The same things were measured in two ways. Each way mixes the same 10 hidden numbers, adds some noise and spreads widely along 8 directions of its own, which tell nothing about the thing.
Some things both ways: the first way, then the second way.
[ -9  -5   1  -8 -21 -21  26   5  13  35   3   2  10  15  10 -17  -9  -6
   2 -11   9]
[ -1  -5   2 -21   0 -24  -2  -4   8   2 -16  26  -1   4  -9  -1   5 -35
  15  -5]

[ -1  -1   7  -2  -6  -3  -6   0   2  18  -7  -7  20   5  -6  -3  -4   1
 -12  14  13]
[-14  19   5 -16  -1  18  19  -6   9  -9 -11   7  -6   7 -17  10  12  25
 -35 -12]

[ -6   1  -7  -6   2  -4   9  -3   4  26  -6 -10  13   6   7  -7   3  -3
  -4   1   1]
[  7  -6  26  17   9   6   2 -42 -18   6  12   5   2   5  -9 -20  -2 -18
  12 -14]

[10  1  6  3 -2 -5  8  8 -8 -6 -2 -6 11 -4 19 -2  5 -8 -8 14  3]
[ 12 -22  -2 -12  13 -15 -21  -2 -24  20 -19 -10  16 -16   6   3  -9  19
  24  11]

[-19 -10 -22 -17   6  11  12   2   7 -12   5   8 -31  -9 -16  -1 -21  10
   6 -19  -6]
[ -5   5   5  -6   5  -6   2 -22 -13 -21  -1  -7  15   7   4  18   2 -19
   3  -2]

[ 1  8 10 10 -7  5  2  4 -1 -1  3  1  7  5 14 -1  7 -2  1  6 -1]
[-10   4 -31 -20   6  -6   0   7   9   2   1   5  10  20   1  -5 -22 -31
  -7  -8]

[ -3   2   9  13 -19 -13  -2  -7  -1  -1  13   4  -6  -1   7  -8  -1   1
  18  -9 -15]
[ 32 -18   7 -24  -6   1 -19 -29  -6 -30 -10  13   0   8   1 -10 -24 -46
  13   2]

[ -3 -11  10  18  17  14   4 -12  11   2 -14   5   2   8  -1  16   2  -5
 -39   3  28]
[ 27 -18 -11 -25  -1  -6 -11  -2 -16 -20  -8 -14  14  -5   5  20  -4 -19
  -1  12]

[-15  -4 -16   4   1   5   3   9   6 -19  12  -4 -18   8  15   0 -14   5
   9 -24  -9]
[ 25  -6 -31  -9   8  14  -8 -18  -5   6   0 -11  17  12  -3  -1 -26   3
  10   5]

[ -1   6 -13  -9   3   8  13  -7  -4   1   7  27 -16  -4  -7  -4  16  30
  -7  -2 -14]
[-10 -15   1  -2 -13  -2 -17 -24  17 -15 -16   7  -9  -7 -12   6  -2 -36
  -8  17]

[ -3  -8   4  12  19  -1   3  -7   1 -12 -10   8  16  20   2   8   0  13
 -21   3   8]
[ -6   4  -1  19  15  -3  -3  -9 -21  23  12 -24  17   2  -1   2   1  22
   6  -6]

[  5  -4  -5  14  -5  11  21  12   8  -4 -10 -11  16  17  41  18  -1 -31
 -35   3  32]
[ 40  -6  -5   2 -17   3 -21   8  12  -6  20  10  16 -12  -9  -8  18  50
  -5  23]

[-18  -9 -20  -5  -5   0 -22  -5   7  26  -1  -8 -16 -12 -30   4 -19  10
  -6  -7   3]
[ 11  -3  -4  -2   3 -35 -23  12   1  -7  25  -5  24   7  11 -10  13 -19
   9   2]

[ -8 -11  -2   8   0  -6   5   6  -1  -2   2  -7  -1   4  15   3  -5  -5
 -17  -6   9]
[ 18 -12  11 -34   7 -28 -15 -13  12 -12  -9   9   5   5   2  -8  13 -20
   0  -6]

[ 14  14   9   1   1   9 -10  -2  -2 -10   2  10  -6  -3 -16   1   3  15
  12   1   1]
[ 13   1  11   8  -3  25   1 -36 -16 -31 -10   0  -4  -5 -11  14  10   9
 -13  -1]

[-26 -10   0  17 -11 -14  -3   8   7  11  10  -3  -7  13  12   1 -12   2
  -2 -24  12]
[-32  12  24   8  -3   3  -3  -5   1 -17   9 -13   6   8  -9   0  16  -4
 -10   9]

[-12  -2 -14 -13 -12   8  14   6   8   6   9  -8 -13   5   6 -12 -14  -7
   9 -16  -9]
[  7 -16 -23 -14  -2 -22 -17  19  -1  17  -2  11  16  -5  -8  -7 -11 -10
  23   9]

[ 10   6  13  15 -11   1   0  20  -6  -2   3 -12   0  -9  27  -1  -1 -19
   2   7   6]
[-26   2   0   1  26 -23   2   9 -20  25 -12   7   0   5  -7 -13  -3   7
  10 -24]

[  0   8   5   3  -5  16   7  10  -2   6   9  -5 -14   4  15  -5   4 -16
  12 -17   2]
[ -6 -10  -6 -15   7   4  -1  -2 -35   4 -21 -26   3  -2  -9  20 -18 -11
  16  -1]

[ 11  -2  11  12  10  14 -26  -6  -8 -10  -7 -20  -2 -15  -6  -1  -6  -3
  -6  10  -1]
[ -8 -13 -21  -4  -3   7 -11  11  -2  -2 -18  -3   2  -4   6   9  -8 -19
   1  21]

[  4   2  15   9   8   6 -16  -5 -10 -13   7   0  -5  -8  -4   2  12   5
  -3   4   0]
[  4 -11   5 -21  -7   4 -13 -16  18 -18 -10  13   6   0  14  -2   3 -35
 -14  23]

[ -7   1   4   0   9  -1  19   1   5   0  -8 -14  15  23  17 -10   0   4
  -7   1  -1]
[  4 -14  11  -4   4  14  -4 -19 -23   6 -22  -5   1 -20 -12   7   4  27
   1   4]

[  4  -5   3   2   6   9   4  -3   6   8   0  12  -8  -3  -6   6   3  -2
 -18  -5  19]
[ 21  -3   9  -7  -8   5   5 -21   0 -15   0  12   4  -6 -15  11  18  -4
  -7   8]

[  7   6  15   2 -26   9  -7  13  -9   2  14  -3   9  -1  16  -2   3 -25
   9   0  12]
[ -6  23  -9 -13 -22  20   1  12   7 -23  27 -13  30  16  -8  12  -4   7
   0  18]

[-25 -12 -23 -15 -10  -4   2  15  14  41   5 -31  -3   0   9 -17 -23 -10
  -7  -2 -16]
[ 25  -9 -10 -42 -10  -5 -10 -19  12 -27  -6   5  11   2   4  15  -4 -20
  -8   2]

[-31  -2 -24   6   1 -32  22  -3  11  36 -10 -10   2  14  17 -17  -3  31
   0  -8 -21]
[ 18  -4  10 -14  -2  10   1 -18  -2  -6  -3  -9   5  -3 -11   7  12  15
 -15  -1]

[ -4   4  27  19  -6   4  -1  11  13   1   9   1  14  31  15   5  -5 -23
   9 -12  15]
[  2  -5  -5   2   9  -8  -5   3 -11  12  10   5  12  -1   8 -10   1   1
  -5  -3]

[ 17  15   8   3 -15 -16  -7  -8  -7   9  -3  10  22  -6  -1 -10  13  21
  10  19  -6]
[  5 -15   8  -2   0  -1  -8 -18   8  -3 -10  15  -6  -2 -12 -15   7  -5
  -4  -5]

[-9  8 11 15 -5  1 18  3  6 11  1 11  4 17 20 -5 10  5  1 -3  3]
[-13 -18  -1  -5  15  -8  -5  -6 -20  21 -15  -5   3  -9  -7  -7  -8  -3
   6 -11]

[ -7  -9   7   8  -3   1  -1   3  12   5   4   8   4  15   1   6 -11  -5
 -13 -11  21]
[  3  -9   1   1  11  -8  -8 -24 -19  -3  -3 -10  10   4  -2   1  -7 -15
  16  -7]

Other things, the second way, with their names:
<441>: [-16  -9   8   3  -2 -26 -25  -2  -1  -6  11 -13  13   1   4  -3   8 -30
  17   7]
<344>: [-35  15   1 -15   4  -8   8   6  20  10  -6  -6  -7  17 -21   3   8  -1
 -17  -2]
<44>: [ 35  -9 -11  -7 -10   3 -11 -22   8 -20   8  27   7   4  12  -4  -9 -33
  -2  14]
<252>: [-20  -2  27  23   7  -7  -2  -2  -6  12  -8   2 -10   0 -13 -11  19 -12
   6   5]
<470>: [-39   8   2  24   0   9  10  -2  17  29  -9  19  -6  -1 -20  -7  12  -2
 -12  11]
<312>: [-40   9 -10   2   1  -8   8  12   9   7 -19  -4 -14   7 -11  19   3 -13
 -21  -5]
<339>: [ -5   9   1  -5 -19   6   2 -14  12 -28  10  15  -1   8 -26   2  -1  -9
 -11  -8]
<191>: [-16   5  -6  18   9   7  -4   3 -39  12   1 -21   6   3 -16   1 -17  12
  20 -13]
<331>: [-34  19  18  -4   4  17   4 -21  -6  -7 -20  -9  -7   8 -10  11   0  11
  -9  -4]
<36>: [ 36 -13  10 -14  12 -13 -10 -10 -24   4  14 -16  24  -1   3  -4   1  19
  14   0]
<154>: [-12  -3 -23  -5  -3  -2 -18  25  -9  16 -16 -20  -4  -5  -5  15 -21  26
  -3  13]
<217>: [  1  -5  28  -3  -6  13 -16  -2 -24 -22  -4 -19   8 -10   6   9   3  11
  -3  28]
<515>: [ 13   4   3   1   1  11   1 -20   1  -5 -13  19  -9  -6  -4   6   8  25
 -26   2]
<300>: [-14  -2  19 -26   2   5  -5 -16  13 -17 -32  -8  -9   0   5  11  13   3
 -25  -1]
<149>: [  9  -1   8 -21  -4 -16 -14 -13  -3 -27  -8   3   5  -6   9  23  12 -11
  -9  14]
<138>: [  3   4   9 -11  12   7   5 -33 -25  -3   3 -17  17   5 -11   6  -3  13
  10 -18]
<535>: [  5  -8   5 -32  28 -13   5 -15 -19  21 -38  -4 -13   8  -8  -1 -14  -7
   1 -26]
<337>: [ -4   5  -6 -34  -4   0  -5   5 -18 -24 -11 -13  10   5  -3  20 -17  -2
   2  -1]
<525>: [ -8  -3  -1 -29  15 -10   5   3 -14   4 -29  -9   3   1  -7  15  -1   0
  -3  -6]
<167>: [ 34 -17  -8  -2   4 -26 -13  -5  -9  -7  19 -11  23  -3   2   7  19  -8
  10   5]
<317>: [ -3  15 -14 -15   9 -20   3  -4   4  -5   7  12  12  22  -4  -4  -2 -14
   5 -23]
<221>: [-24  -3   3 -29  14 -23   2  10  -2   9 -26   5 -12   1  -8   3   2  -4
 -19 -16]
<66>: [-18   9  -9  -4 -15  22  -5  13 -13  -3 -14 -19   3  -4  -5  32 -15  18
   2  30]
<220>: [  8  -7  12   0  -9   3 -12 -21  -6 -12  -5  -8   9 -12  -5  19  10  -5
   1  19]
<91>: [ 10  -2   9  30   1  -8 -12 -17  -6   1   7   5  10  -9  -9   2  21  13
  10  13]
<145>: [  8 -15  11  -6  14 -19 -14  -8  -9  11  -2  14  17  -8   1 -25   7   8
  12  -9]
<497>: [ 10 -11  -2 -15  -2  10  -4 -15  10  -5  -8  19   6  -3  -6 -14   2   5
 -10  -4]
<68>: [-15 -12  20  -6  -6  -3 -12 -14  -4 -20  -7 -10  -1 -13  -4   7  22 -11
 -13   1]
<111>: [ 21  -6 -35  -4   4   8  -8  10 -16   0  -3 -11  17   7   5   9 -20  -8
   9  10]
<333>: [  2 -12 -30  -9  11 -21 -15  22  10  34   1 -10  20   3  10  -4  -8  -2
   8  16]
<110>: [-27  10   5  12   4   2   7 -13  14  -4  14  16   7  15  -1 -18   4 -28
 -18  -7]
<301>: [  4  -4   5   1  -6  13 -17 -36 -22 -18   2 -20  19   5   1   9 -22 -20
  34   5]
<77>: [  1  -5 -11  24  -4  -1 -16   5   8  17  19  13  17  -4  -2 -20   1   7
   4  15]
<467>: [-31  -2  -1   4  -5 -13  -4  17 -11   9   0 -14   9 -14 -19  17  16   3
  -1  14]
<316>: [  2 -11 -20 -25   5  -5  -3   4 -32 -10 -21 -19   5  -2  -7  28 -23  -9
  10  -1]
<407>: [ 26 -21 -16  -4  -4   5 -30 -20  -3  -3  -4 -10  21  -3   0  -7 -15  -8
  29  14]
<128>: [-23  11 -10 -10  -8   5   1  17   6   1 -11  -4  -3   4  -3  21  -7  -2
 -21  18]
<354>: [ 13   1  -8 -10  -9  18   1   1  -9   7  -7   2   2 -10 -21  12  -7  41
 -10   7]
<461>: [-34   8   0 -14  18   1   3  -6 -13  12 -45   6  -9   7  -2   7 -22 -10
   4 -10]
<366>: [-22   4   4 -12   2   9  11  -2 -18  -7 -32  -4 -13  -4 -21  24   4  11
  -4  -3]
<278>: [ -5 -25  -9   0  15 -23 -19   9 -21  31 -17   0  -7  -8 -10 -17 -17  -8
  20  -6]
<357>: [ -6   1  11  -1  -4  34  -7 -31  13  -8 -18  11   0   0  12  -5  -7  -1
 -19  18]
<61>: [  5   5  -2   5  -3  -4 -11   1  -6  -7  23  -1  29   7   6  -6   1  -4
  16  10]
<393>: [ -1  -9 -14  -3  19 -11  -4   4 -22  23 -21   1   7  -8   1   5  -9  12
   5   0]
<398>: [ 25  -9   9 -10   6  -4 -14 -23 -27  -2   3 -17  19   0  -3   1  -8 -13
  25  -1]

Some of these things the first way, each followed by its name:
[ 22  20 -12  -9   4   0  -3  -1  -6 -11   3  16  -8 -16  -9  -1  10  22
  27   1 -14] => <167>
[ 19  16  26   2  -8  27  -1  -8  -3 -27   5  20  13  25  -9   8   8  -8
  13  -7  21] => <191>
[ -7   3 -15  -7  -4   0 -10  -6   7  19   1 -21  -3   1  -7 -12  -8   7
   7  -5 -19] => <278>
[-11 -13  -2   5   8   4  -3   3   6   6  -1 -14   3   4  10  -3  -7  -1
 -25   1   6] => <138>
[ -9  -8   0  23   5 -13   7   6  -1   7   1  -6  -9  -1  26  -3   1   1
 -13   0 -16] => <128>
[  8   0 -19 -31  13   9   8   4  -3 -18  -4  -3  -1   1 -18   1 -15   6
   4  -6   2] => <91>
[  4  -5   1  16   9  -2 -15   2 -11 -14   4   3  -3  -8   7   5   1   5
  -6   1  -4] => <333>
[  9   8  12  10 -16 -20 -15   0   6  13  10   1   4  -7  -2 -16  -6  10
  22   6 -22] => <316>
[ -6  -5 -11  -7  17  -3  16  -7  -1 -18 -10  -2   8  17  -2 -10 -14  19
   5  -2 -22] => <312>
[ -3 -15   6  14  -1   8  -6   2  18  24   0  -5  -3  -1   3  11 -12 -28
 -30   1  20] => <44>
[-23  -2  -4  16   0   3  20   1   7   4  -2  18 -17   1  14   3   4  15
  -9  -7   5] => <110>
[ -7  -9  -4   3  -6  17   7   5  -4 -10   9   2 -15  -1  14  -3  -4 -10
  -7 -12   0] => <301>
[-1 -1 -2 -1 -7 -5 11  3  9 16 -4 -7 -2  0  5 -7 -7  1 -6 -5 13] => <366>
[-28  -7  -4  18 -17 -17  -6  10   9  26  10 -16 -18  -1  12   1 -15 -13
   9 -24   5] => <217>
[ 2  5  8  7 -9 -7  0  2  0 18  1  4  6 -2  6 -2  9  2 -8 11  4] => <221>
[ 10  -3  15   6 -11  -4 -16  13  -3  -6   9 -13  10   0   8  -8 -15 -12
   5   7  -6] => <317>
[ -9   0 -16   1  -4  -4  20  -3   1   0  -9  -1  -9  -8  13  -3   1  10
  -5   2  -1] => <61>
[-13  -3  -4 -19   2   3   4   4   1  10   7   3  -2  12 -17 -10 -12   9
  10 -18   2] => <470>
[-12   7  14  -1 -37 -40  -7  -4  14  27  15   2  22  18 -10 -26 -14  16
  36  -2 -20] => <337>
[-13 -11   6   0  12   9  -9   7   5   5   7 -17  -4  15  -1 -10 -15  -2
  -6 -13  -8] => <467>
[  3  -6  13   7  -3   9 -24   5 -17 -12   6   0   1  -8  -9   5  -5  -5
  -4   3  12] => <300>
[ -9 -14  -6 -15   7  18 -10   3   1  19   6   1 -11  -2 -25   4 -12  -7
 -19  -9  14] => <220>
